There are 4 nested groupings, the coarsest first. Each group lies inside one group of the grouping before and may be the whole of it. The rows also spread widely along 13 directions, which tell nothing about the answers.
In the rows, 128 means zero.
Known rows, each followed by its group in each grouping:
[112 176 113 147 181 117 124 126 174 120 121 113 137 152  90 145  85 110
  66 139 131 168 180 129 119 130 107 157 170 135 160 162 130 173 138 150] | Vete rede J581 kos
[113 110 139 149 121 153  83  88  78 151 129 139 160 134 142 148  87 123
 148 100  58 177 189 141 183 132 125 128 112  79 105 108 118 110 112 117] | Vete bovev J261 godag
[134 104 152 111  91 107 148 121  96 132 162 119 125 146 140 146 124 144
 131  79  82 144 149 175 189 112  84 114 115 136 175 127 167 150 107 133] | dulu dini J537 Nafe
[102 119 145 161 102 106 133  85  97 135 106 143 164 113 108 122  97 109
 151 102 102 128 142 183 142 138 103 107 165  92 151 132 109 166 125 121] | dulu Damuf J373 sikez
[145 163  71 157 160 101 115 100 145 121 137 153 138 143  78 166  83  60
  84 113 154 167 191 139  78 109 141 159 148 109 136 140 135 166 157 123] | Vete rede J581 fes
[ 49 166 108 138 159 129 135 106 140 122  99 157 135 145 119 161 141 129
 108 113  89 106 123 127 123 107  61  98 187  97 169 117 146 187  91 139] | Vete vafe J512 foza
[212 116 189 120 101 119 159 134  76 106 165 130 134 142 157 126 105 157
 140 111 131 161 130 160 222 108 156 136 103 203 135 160 114 112  87 150] | dulu Damuf J771 Daz
[117 136  89 176 141 111 179  60  94  95 103  84 121 140  98 134  93  69
 142  88 103 132 161 126  81  91 139 114 128 106 124 126 177 209 137 136] | Vete vafe J938 gubaz
[152 143 110 145 145  97  63 102 130 119 117 183 167 122 105 151  98 111
 114 106 125 145 165 153 133 109 143 143 159 106 124 114  91 131 137 110] | dulu Damuf J771 dipe
[126 171 117 135 154 122 150 120 136 133 109 148 134 161 109 151  82 120
  98 127 165 134 153  81  95 120 133 118 168 143 116 134 127 214  97 126] | Vete Fazed J300 fodo
[151 158 137 123 129 143  84 124 150 114 130 170 129 167 140 157 101 177
 106 105 135 123 137  84 148 107 122 117 156 151  96 111  75 148  82 125] | dulu Damuf J148 vol
[ 95 135 137 139  64 175 144 139  89 143 145 113 104 148 156 158  76 177
 151  85  89 169 173 116 172 153  82 172 113 111 140 133  85  82 118 133] | Vete bovev J898 samo
[154 118 136 138  67  79 168 125  67 117 124 117 147  75 147 124 143 142
 163  64  80 104 139 181 160 120 131 131 120 156 183 118 102 113 125 107] | dulu benag J620 mam
[106 169 126 127 149 134 116  95 188 136 174 164 104 190 157 144 150 105
  56 133  91 126 156  96 134  85  86  79 116 106 118 124 170 171 121  96] | Vete vafe J46 zufo
[139 116 126 137 143 130 124  58  83 112 151 181 172 133 134 157 174  66
 127 106  73 120 120 180 159  76 117  53 127 112 133 113 161 157  74 130] | Vete bovev J261 mivi
[119 136 131 131 160 126 143 113 105  65  95  96 107 175  98 151  78 190
 149  95 124 131 102 108 157  89 107 150 169 179 141 132 133 209  92 200] | dulu dini J537 Sebef
[153 156 136 169 153 141 148  68 120  84 127 111 159 114 149 114 161  84
 110 125  81 115 138 129 128  91 158  84 122 149 114 137 104 131  98 130] | Vete Fazed J589 Vugib
[ 57 176 124 181 150 134 178  71 156  93 102  93 134 118 124 109 161  89
 101 128  73  89 122 139  94 113  82  87 167 107 166 152 117 167 131 138] | Vete Fazed J589 nof
[102 121 179 141  61 110 170 135  99 172 115  88 133 118 145 101  70 167
 144 100  92 143 175 144 168 174 101 135 134 128 161 144 111 153 134 104] | dulu benag J620 ber
[ 93 162 132 140  99  91 172 124 138 195 142 162 127 119 151 127 128  79
  90 129 117 128 179 135 107 143  99  97 129  92 168 143 157 170 149  61] | Vete bovev J218 Goset
[128 128 166 124  94 134 202 145  93 155 161 103 133 132 153 136 114 123
 115 115 103 167 168 165 191 146  96 122 115 153 182 169 155 131  88 139] | Vete rede J19 Lapes
[146 112 126 129  65 137 119 120  92 131 138  86 119 155 124 157  55 187
 144  40  99 142 192 108 147 143 116 128 115 139 111  92  97 160 111 112] | Vete rede J19 romas
[ 50 154 134 131  83 119 154 145 117 169 131 163  94 155 122 157  76 169
 137 101 124 143 144 143 155 158  44 164 165  84 183 142 119 143 149 121] | Vete vafe J512 nif
[ 96 136 122 147  98 158 103  86 126 111  94 123 187 113  93 155 106 144
 118  72  88 107 143 156 103 156  75  66 200 118 139 110  51 175  69 136] | Vete bovev J898 kiti
[127 114 125 161 162  88  42  61  82 114  88 151 154 134 122 130  90 149
 174  92  60 133 152 125 170  82 163 135 131  95  88  75 116 162 151 113] | dulu dini J906 tulol
[100 163 128 145  92 108 172 148 137 148 121 115  85 143 140 127  74 150
 122 109 139 140 172  98 120 139  99 173 135 119 155 151 122 148 161 109] | dulu Damuf J148 rel
[153 161 171 119 118 115 191 149 138 130 175 123 108 149 157 123 131 137
  84 139 127 151 138 146 185 120 106 127 114 183 175 183 145 131 116 132] | Vete vafe J46 Gebi
[153 143 110 108 114  84 111 142  95 105 140 169 112 138 127 173 125 190
 142  65 112 107 124 134 168  93 112 155 139 160 164  95  98 135 128 121] | Vete Fazed J589 Vugib
[ 84 140  91 125  47  94 191 138  84 142 129 152 103 121 114 176 115 150
 156  43 131  86 131 157 106 134  63 129 161 116 198 108 115 165 129 108] | Vete rede J19 romas
[161 156 123 132  89  62 187 147 114 162 146 149 130  98 125 133 109  94
 104 103 157 136 174 162 112 142 132 134 130 144 187 156 139 152 155  80] | Vete vafe J512 nif
[116 139  86 141 145 187 107  99 117  96 110 115 149 163  94 189  73 125
 112  84 118 164 170  96  99 120 110 125 164 120 103 115 109 171  58 168] | Vete bovev J261 godag
[193 127  74 119  89 108 155 136 137 110 185 120 124 150  83 179  86  72
  72  71 162 180 200 168  89 116 117 161 120 143 171 152 160 152 127 130] | dulu benag J620 ber
[146 129 114 117 172 111  66 110 136 132 128 157 135 181 127 163  83 131
 101 106 106 161 187  87 149  82 136 124 126 112  94  93 174 193 105 113] | dulu Damuf J771 dipe
[196 140 150 137 152  61 165 103 122 112 147 131 143 127 122 108 128  81
  95 137 141 141 140 163 145  87 167 110 122 183 155 168 167 187 136 123] | dulu dini J906 tulol
[120 141 123 172 165  99 132  86 125 115 106 104 178  86 115 112 134  56
 107 131  74 157 175 187 130 117 133 127 144 105 171 154 146 132 140 135] | dulu dini J537 Sebef
[158 164 117 156 148  66 125 117 152 114 124 103 146  98 105 113 108 100
  84 116 109 148 185 165 120 124 143 150 134 140 171 152 119 143 184 102] | Vete vafe J46 Gebi
[120 132  98 126 113  69 104 152 126 139 120 120 129 109 116 153  97 147
 122  70  85 147 199 151 143 126  96 176 134 101 191 106 139 135 163  96] | dulu Damuf J373 sikez
[155 127 146 126 113 123 179 109  94 105 176 119  98 165 143 141 122 124
 127 106 110 149 132 144 180  90 114 128  93 161 151 155 165 147 123 145] | Vete bovev J261 godag
[111 160 117 156 123 123 140  92 161 160 128 150 169 108 137 130 143  43
  73 128 117 130 183 141  74 131 120  76 152  90 140 140 137 157 107  88] | dulu dini J537 Nafe
[172 150 141 138 117 106 161 129 118  93 131  86 116 118 165 113 135 153
 123 100  91 119 147 105 156  93 157 144 101 189 141 133 112 120 123 121] | dulu benag J620 ber
[161 134 143 130  68 115 120 108 104 170 171 203 145 139 133 151  98 111
 119  97 143 142 162 165 148 142 125 101 130 112 122 127  96 126 121  80] | Vete vafe J938 gubaz
[154 139 140 141 165 106 140 107  99 122 108 131 152 141  94 138  66 115
 121 132 148 167 150 135 143 122 151 133 157 157 130 155 135 200 112 150] | Vete bovev J261 godag
[120 154  85 150 154  92 127  93 160  69 164  88  80 159 113 141 143 108
  91  88  63 131 161 141 128  66  92 160  98 111 173 129 167 139 202 129] | Vete Fazed J589 nof
[117 121 112 161 103 134 131  65 122 105 181 121 126 153 113 145 131  70
 112  87  70 150 166 194 148 102  86 113 105  83 150 137 148 123 153 130] | Vete rede J19 Lapes

New rows. What belongs after each?
[217  92 142 117  92  97 113 118  57 140 157 163 157 140 119 154  64 126
 148  84 141 178 171 162 182 116 175 144 109 156 113 120 129 144 103 117] | dulu benag J620 ber
[161 101 132 111  69 104 144 109 102 111 197 176 137 145 111 166 141  99
 116  73 120 138 130 235 173 103  73 107 129 124 189 142 146 126 112 132] | dulu Damuf J771 dipe
[169 142 102 137 177  90 130  85 131  59 129 113 142 141  88 147 137 100
  94  98 106 124 128 156 120  69 130 101 143 170 157 131 152 206 118 154] | Vete bovev J218 Goset
[102 100 148 163  80 156 165  74  42 156 128 117 141 144 144 138  75 111
 179  86  85 155 168 138 164 135 126 102 110  89 100 115 138 153  94 125] | Vete rede J19 romas
[149 135 151 165 148 101 104  56  88 125 125 187 174 123 123 123 125  91
 144 128 106 121 122 171 164  99 162  91 143 125 107 124  97 151 128 118] | Vete rede J581 fes
[138 133 172 131  95 124 184 117 134 146 158 121 140 142 138 119 118 103
  93 123 124 142 153 164 153 137  93  84 137 141 161 170 148 168  94 124] | dulu Damuf J148 vol
[122 137 134 144 131 106 138  88  88 132  96 163 132 162  88 146  50 140
 153 109 164 127 120 115 121 121 132 113 176 135 108 128 117 237 119 135] | Vete bovev J261 godag
[106 125 139 169 112 161 150  87  90 156 149 110 141 142 153 134  96  77
 131 117  73 183 200 139 158 133 126 128  95  82 116 139 150 112 118 122] | Vete rede J581 kos
[128 123 137 122 121  94 116  98  92 152 147 198 161 125 126 154 139 101
 126 107  99 127 135 185 170 110 104  89 142 109 159 120 143 157 116 105] | Vete bovev J261 godag
[125 121 143 167 155 138  94  64 135 103 113  75 189 129  85 120  88 101
  99 108  65 162 184 178 147 141 116  90 157 116 128 138 109 176 111 150] | Vete rede J19 Lapes
[163 124 143 145 124 127 131  94 104 153 176 132 131 157 159 133 105  80
 110 119  93 179 199 130 175 104 154 116  70 113 102 134 169 130 130 100] | Vete rede J19 Lapes
[101 177 132 146 162 103  97  85 167 122 125 181 110 175 125 132 118 143
 100 133 120  94 119  90 126  91 111 103 159 115 109 116 108 194 153 102] | Vete Fazed J589 nof
[ 99 161 110 113 131 103 149 144 143 127 105 105 124 130 134 153 133 170
  98  79  88  93 159  92 113 119  84 104 160 149 173 101 134 197  97 109] | Vete Fazed J589 Vugib
[129 117 108 169  63 157 132  62 127 108 186 121 122 159 105 145  97  64
 110  81 110 165 175 184 107 122  94 126 110  77 127 150 120 115 148 129] | dulu dini J906 tulol
[ 63 161 148 135 118 110 171 140  88 187  78 166 134 119 154 138  98 160
 154 120 119 113 138  97 143 148 104 114 172 112 150 119 128 181  94 101] | Vete vafe J512 nif
[194 123 154 123 131 138  64  84 163 104 192 146 147 168 157 133 150 117
  72 107  69 145 171 141 186  83 125  75  90 137  96 116 129 119 101 106] | dulu Damuf J148 rel
[161 141 121 159 162  98  87  67 144  92 142 117 137 144 115 120 121  93
  95 112  77 144 167 143 138  84 147 113 107 124 117 125 134 160 168 112] | Vete bovev J218 Goset
[139 140 119 167 100 147  98 104 118 139 148 155 155 113 147 140 102  80
 118 111 101 179 200 155 142 132 141 162 111  74 117 136  87  50 142 102] | dulu Damuf J771 dipe
[ 41 142 160 163 101  92 183 114  84 181  86 118 111 132 130 109  62 153
 172 118 104 127 149 131 156 159  91 140 157  91 161 141 134 194 166 110] | Vete rede J19 Lapes
[173 116 138 134 112 139 132  82 111  62 187  95  99 176 138 142 136 139
 120  79  68 140 131 150 184  71 112 112  77 161 129 128 138 133 125 150] | Vete bovev J218 Goset
[ 75 157 116 114 141 131 158 127 129 143 155 191 106 177 134 179 141 112
  98 128 118 137 122 134 150  96  56 114 150 105 174 138 180 173  95 140] | Vete bovev J218 Goset
[178 138 134 156 127  83 128  90  89  93 107 137 172  89 103 124 118 118
 140  98 120 116 124 177 135 116 163 110 155 168 146 132  73 158 128 125] | Vete bovev J218 Goset
[159 116 138 149  78  95 110  91  79 134 138 155 145 112 143 129 110 130
 159  78 100 125 152 158 154 114 151 122 115 121 121 108  93 120 141  91] | dulu dini J906 tulol
[144 110 104 133 102 113 154 100  68 119 125 118 145 134 103 166  93 116
 146  58 111 133 161 146 117 116 120 108 138 128 142 105 145 192  92 129] | Vete Fazed J589 Vugib
[144 165 142 131 118 155 118 118 167  88 158 121 160 122 135 139 165 140
  71 106  86 117 140 159 150 128  91  97 149 161 159 143  57  95  88 135] | Vete Fazed J300 fodo
[ 79 138 116 162  93 140 160 102  64 145  90 122 119 120 159 144 100 142
 180  81  80 118 154  89 122 125 125 126 125  96 117  96 114 149 110 107] | Vete bovev J218 Goset
[ 89 123 115 134 174  90 105  81 119 104 104 161 144 169  75 156  99 124
 126 110 102 132 117 163 150  87  84 120 185 106 155 118 170 230 118 162] | dulu benag J620 mam
[126 133 122 129 112  92 113 128  81 130 144 210 108 147 135 168 110 150
 166  97 123 139 120 158 192  91 107 179 135 105 157 119 121 103 145 127] | dulu Damuf J148 vol
[118 150 117 123 115 113 194 136 136  94 143  99  85 165 113 153 111 141
 108  94 142 130 125 129 121 100  81 147 147 165 186 158 161 184 117 165] | dulu dini J537 Nafe
[164 162  99 141  81 126 127 126 137  94 195 161  87 151 114 164 105 123
 105  92 151 153 146 161 133 112 105 192 113 134 158 160  74  69 185 128] | Vete bovev J261 mivi
[130 121 141  95  93  99 184 151 131 155 175 130 120 162 118 154 109 117
  83 103 127 157 164 172 159 129  65 119 135 144 201 159 197 188 102 130] | dulu benag J620 ber
[125 162 144 141 183 106 142 107 148 120 146 129 126 145 149 120 152  94
  81 157  79 150 149 134 169  86 119 117 113 137 157 156 173 152 137 127] | Vete bovev J218 Goset
[ 85 152 129 135 163 139 119 110 168  86 129  98 104 176 133 138 127 151
  93 114  67 136 146 112 160  86  70 134 137 119 151 133 155 157 121 156] | dulu Damuf J771 dipe
[136 103 105 137 167  48 136  80  66  87 103 112 148 117  85 145 129 106
 153  75  65 125 131 193 155  71 120 112 136 133 186 106 196 221 140 145] | Vete bovev J218 Goset
[ 84 180  94 129 149  87 127 111 164 117 124 175 119 144 115 155 156 123
  92 106 112  82 125 123 100  91  78 107 170 110 169 110 132 188 143 104] | Vete Fazed J300 fodo
[ 85 123 124 131 163 168 107  89  47 106  99 203 170 143 127 191 135 144
 177 107  85 131  86 148 193  90  98 108 179 113 128 101 114 139  30 186] | Vete bovev J261 godag
[181 136 139 135  83 119 152 134  95 140 139 120 114 138 154 138  73 146
 138  90 150 152 173  92 133 124 170 150 105 164 106 130 109 137 115 107] | dulu dini J537 Nafe
[136 138 109 134  98 137 135  97 103  98 140 124 110 149 148 158 133 153
 140  60  80 104 141 107 136  89 116 103 113 135 117  90 119 141  99 116] | Vete vafe J938 gubaz
[ 94 171 137 183 178 115 152  60 134  97 117 141 132 139 125 109 143  77
 118 156  99 117 112 146 141  86 128 110 147 117 135 159 129 159 149 145] | Vete rede J19 Lapes
[155 123 176 125 154 100 131  78 158 105 154 113 154 164 124 105 143 110
  73 132  80 125 134 162 174  91 109  54 130 164 140 147 174 216 100 132] | dulu benag J620 mam
[117 135 120 182 131 181 117  66 101 109 149 116 156 128 146 141 128  72
 128 112  55 173 180 156 155 113 132 135 101  86 110 135 104  65 113 144] | Vete rede J581 fes
[120 148 129 152 121 128 206 125 101 126 147  86 102 134 152 129 112  95
 120 118  99 170 174 133 149 114 119 156  94 128 167 167 178 124 135 135] | Vete vafe J512 foza
[120 130 161 168 113 139  69  69 137 129 129 120 161 126 157 101 118 131
 119 112  39 138 177 136 170 126 131 107 113  93  94 111  79 103 139  94] | dulu benag J620 mam
[142 111 112 131 108 101  45 109 105 137 133 129 150 123 114 156  80 156
 133  59  60 158 205 152 163 131 117 147 117  95 132  85 101 124 160  91] | Vete bovev J261 godag
[ 96 158 168 126  60 149 180 147 109 165 160 154 106 139 187 138 133 172
 130 109 107 114 135 121 184 145  83 117 124 139 153 139  87  95 102 106] | Vete rede J19 romas
[ 56 142 162 145 174 130  98  93 149 136  96 125 121 197 100 125  51 167
 115 146 104 160 142 106 167 125  79 132 180 102 120 142 148 226 128 160] | dulu dini J906 tulol
[111 150 114 125 144 131 161 147  83 111  94 111 113 141 129 166  88 177
 149  95 115 139 139  87 148 111 114 161 150 161 153 124 132 170  89 160] | Vete bovev J261 mivi
[176 107 144 136 136 106 111  82  88 125 149 131 153 152 118 137  92 110
 126  97  95 158 171 149 167 103 151 101 109 133 110 117 152 179 117 118] | Vete Fazed J589 Vugib
[126 111 167 127 105 133 154 101  51 144 111 141 134 157 140 143  77 171
 176  94 112 126 123 109 178 121 125  90 137 149 107 111 132 205  72 133] | Vete bovev J261 mivi
[ 71 144 129 146 134 135 106 110  98 161 120 193 139 151 120 163  84 126
 139 125 111 166 149 149 169 134  89 149 164  68 142 129 126 132 120 131] | Vete vafe J512 foza
[ 96 171 147 160 154  78 121  91 146 145 117 165 146 103 150 101 164  97
 102 149  72 106 139 151 148 109 119  98 139 104 160 136 120 144 170  82] | Vete bovev J218 Goset
[186 112 107 144  87  94 125 108  51 110 124 151 143 104 134 153  99 123
 177  57 121 132 158 147 140  96 175 150 110 133 120  97 105 117 124 107] | dulu Damuf J771 dipe
[124 133 122 145 172 124 142  70 102 112 153 167 154 139 129 149 164  47
 111 137  82 148 132 177 161  74 116  93 122 105 151 145 185 147 106 145] | Vete bovev J261 godag
[127 150 115 121 173 116  98 108 123  88 126 202 127 172 114 177 132 147
 126 114 127 121  93 132 169  64 102 131 172 135 138 116 130 163  88 164] | dulu Damuf J148 vol
[ 94 142 113 148 107  70 148 121  99 163  94 108 135  90 141 125 113 127
 140  79  68 116 188 130 118 133 119 124 127  96 167 100 150 168 157  70] | Vete vafe J46 Gebi
[169 142 108 104 103  91  97 157 132 117 167 147 109 144 103 174  87 171
 101  73 134 157 170 153 158 124 101 181 131 155 175 130 100 122 160 119] | Vete bovev J261 godag
[152 137 105 125 154 126  86 104 100  87 126 178 184 113 110 180 157 127
 119  86  90 120 125 172 156  95 118 106 169 143 154 101  87 123  64 150] | Vete Fazed J589 Vugib
[164  95 145 128  89  98 142  97  44 146 155 177 129 169  92 161  41 127
 170  86 154 175 143 185 183 125 130 138 131 122 127 134 148 180 126 136] | Vete vafe J938 gubaz
[126  97 131 122  74 166 146  97  66 113 182 149 129 160 139 180 134 125
 145  67  75 151 131 183 188 106  72 101 109 114 151 119 141 117  71 152] | Vete bovev J218 Goset
[125 108 114 139  87 115 131  90  89 109 152 127 136 118 143 151 156 108
 146  59  56 123 149 182 154  94  98 112 108 102 164 104 145 110 119 122] | dulu dini J537 Nafe
[123 201 113 133 160 131 157 141 185 115 125 112 128 116 159 135 166 115
  54 134 106 112 162  81  98 109 117 112 140 164 159 148 118 139 105 110] | Vete bovev J261 godag
[145 124 137 124  72  86 142 140  68 150 134 137 122 109 145 144  99 169
 162  70 100 127 158 146 171 133 122 146 115 142 164 112 108 128 145  93] | Vete bovev J261 mivi
[138 139  88 117 167  95  75 111  84 106 111 204 147 139 121 192 133 151
 147  80  99 117 122 127 159  67 131 127 153 128 131  71 134 159  89 128] | Vete vafe J46 Gebi
[179 113 144 122 119 131  70  89 130 106 175 145 124 188 144 146 106 153
 111  90  83 150 159 117 189  82 133 115  92 139  85 101 128 143 113 117] | dulu benag J620 mam
[106 166 108 135 129 148 100 119 144  72 105 117 128 138 114 163 123 198
 119  72  85 100 124 116 135 115  83 130 177 150 145 104  54 130  94 154] | Vete vafe J938 gubaz
[ 65 150 112 162 129 124 113  82 133 105 109 105 111 140 135 131 126 148
 133  86  43 110 147 120 135 104  83 122 134  87 139 101 121 148 152 117] | Vete vafe J46 zufo
[105 119 130 121  72  97 112 114  78 133 139 169 116 135 134 160 119 182
 168  59  75 104 123 163 181 114  73 126 135 111 165  93 102 138 143 105] | Vete bovev J898 kiti
[147 123 123 124  77  96 170 113  76 139 149 139 138 102 160 148 160 112
 140  69  79 103 151 155 141 104 117  84 102 138 166 107 146 143 108  86] | Vete bovev J898 samo
[132 132 140 140 106 168 160 128  91 109 149 101  96 165 171 144  99 157
 146 106  91 167 155  93 184 102 128 173  91 145 117 137 130  93  97 154] | dulu benag J620 ber
[106 182 111 137 157 154 107 135 166 118 117 147 130 149 142 158 117 144
  83 130 123 143 156  78 119 111 112 147 162 135 127 133  97 128  89 139] | dulu dini J906 tulol
[105 130 124 126 125 108 139 101 103 152 150 175 100 193 113 164  79 126
 129 105 134 142 142 119 145 103  94 122 137  98 129 120 174 210 132 118] | Vete Fazed J589 nof
[109 137  81 165 103 134 133  76  80 111 110 169 145 115 131 164 133  89
 161  76 109 109 133 131  90  92 134 116 146  91 118  97 108 133  99 120] | dulu dini J906 tulol
[119 111 153 122  91 129 161 114  77 148 158 145 146 137 137 152 122 125
 135  92  89 144 148 179 182 132  84 100 130 119 167 132 144 144  87 129] | Vete Fazed J589 Vugib
[145 160 183 148 114  98 174 116 163 157 140 116 125 149 135  84  80 113
  79 159 152 146 163 120 133 146 136 114 136 158 131 184 127 192 149 101] | dulu benag J620 mam
[114 137 159 124  62 101 154 134 118 148 138 129 107 140 141 126  97 183
 133  87 120 112 138 132 153 141  90 123 143 146 160 132 102 163 134 104] | dulu dini J906 tulol
[ 95 154 103 152 196 144 144 108 109  83  86  96 150 132 111 155 116 119
 120 118  82 156 144 124 138  97 113 141 163 133 153 136 151 163  76 185] | Vete vafe J46 Gebi
[109 128  78 130 140  69  87 117 128 153 106 139 161 111  98 162 105  99
 102  76  86 143 206 150  99 117 107 129 154  82 169  92 170 188 138  91] | dulu dini J906 tulol
[164 103 108 119  85 169 128 140  88 134 145 123 181 123 120 188  87 110
 116  64 117 185 204 154 136 148 112 121 138 125 141 119 121 121  27 141] | dulu Damuf J373 sikez
[149 119 170 130  75 115 130 111  87 162 136 149 149 118 172 124 119 147
 147  92  96 122 155 133 170 130 140  92 116 136 118 109 108 133  97  88] | dulu dini J537 Nafe
[105 134 143 124 122 112 173 128 115 120 123 141 124 163  93 150  80 139
 123 114 155 143 120 161 149 125  76 132 182 140 176 161 149 203 100 166] | dulu Damuf J771 dipe
[140 177 106 160 127 159 157 109 113  72 112 115 124 126 147 146 133 141
 134  97 119 106 126  80 106  97 150 140 137 162 110 123  60 111  94 144] | Vete Fazed J300 fodo
[152 118 148 118  71  99 182 108 101 117 165  94 109 139 152 128 144 144
 126  67  76  99 142 147 155 102  94  74  94 166 165 122 156 180 120 102] | Vete bovev J898 samo
[ 93 142 105 108 128 129 123 126 136 105 156 136  81 196 121 181 115 179
 111  74  91 124 138 107 155  89  53 139 136 121 157 104 154 175 118 144] | Vete Fazed J589 Vugib
[163 159 110 130 181  90  84 113 148  99 139 150 146 129 120 149 139 112
  83 122  91 146 161 142 153  82 133 136 129 146 152 130 130 137 144 122] | Vete bovev J898 kiti
[142 139 137 158 139 100 150  67 118 112 137 137 142 143 104 122 114  78
 113 120 114 134 139 170 133 103 130  91 138 123 135 148 149 185 137 126] | Vete vafe J938 gubaz
[183 133 149 112 143  78 137 125 172 106 179  86  92 187 121 121  98 133
  66 111 113 159 176 132 168  88 108 128  96 168 155 156 197 198 157 123] | dulu Damuf J148 vol
[110 125 143 132 164 138 117 107 137 157 132 126 159 160 134 142 101  88
  86 134  81 184 198 130 162 119 101 101 132  90 131 136 196 178  82 129] | dulu Damuf J148 vol
[165 158 123 123 171 127  87 108 138  99 155 162 154 128 162 154 184 118
  87 114  59 130 151 136 180  73 135 102 112 146 134 109 126  92  88 118] | Vete vafe J938 gubaz
[ 91 143  77 131 153 140  80 108 138 103 116 124 134 154 101 185 107 143
 106  70  65 145 178 124 127 106  77 136 156  90 145  89 135 153 104 141] | Vete vafe J938 gubaz
[131 157 113 125  69 148 197 165 113 140 147 143 138 105 150 165 132 114
 103  97 142 142 158 142 116 145 101 147 145 149 182 155 100  92  69 129] | dulu benag J620 mam
[105 120 102 133 132 137  57 100  95 143 110 167 183 125 112 181 102 134
 131  73  69 145 183 145 145 131 103 113 162  77 126  75 101 141  82 115] | Vete Fazed J589 Vugib
[ 99 138 107 127 100 135 141 130 109 138 154 171 109 157 128 180 106 121
 129  96 132 158 146 147 143 114  81 163 143  98 163 135 140 120 114 142] | dulu dini J537 Nafe
[125 147 146 144  85 135 201 100 158 128 175  87 109 170 111 123  98  95
  74 109 137 139 164 149 107 141  82  90 131 147 155 177 143 195 128 129] | Vete rede J581 fes
[123 144 125 152  30 151 139 111 142 138 170 154 134 119 132 143 117 104
 106  81 126 130 168 179 109 160  75 120 141  90 153 148  56  77 132  99] | dulu Damuf J148 rel
[131 136 142 152 162 129 106  68 130 105 155 141 159 147 127 128 145  84
 100 131  67 148 149 169 172  94 116  99 120 106 130 136 139 133 125 133] | Vete Fazed J300 fodo
[118 151 124 144 103 106  75  91 147 116 135 164 143 114 147 133 161 143
 115  86  69  88 137 146 138 103 106 103 141 110 138  96  72 110 140  87] | dulu dini J906 tulol
[157 120 171 116  89 147 153 131  80 155 135 163 168 125 174 145 124 141
 139 105 116 131 142 126 179 130 131  77 133 155 121 120 113 139  26 114] | dulu Damuf J373 sikez
[ 97 130 104 135 152 104  62 104 120 126 101 170 154 146  92 165  84 144
 128  96  94 147 156 145 148 113 100 152 174  89 138  98 119 168 126 133] | dulu benag J620 mam
[150 140 119 133  70 111 155 108 155 110 169 134 121 144 107 145 122 106
  90  77 139 116 147 172 104 123  81 101 145 131 166 146 115 159 130 113] | dulu Damuf J148 vol
[200 146 142 100  86 110  99 143 162 117 196 147 120 160 129 155 111 170
  69  81 132 139 162 147 163 123 107 118 118 179 143 132  91 130 124 101] | Vete vafe J46 Gebi
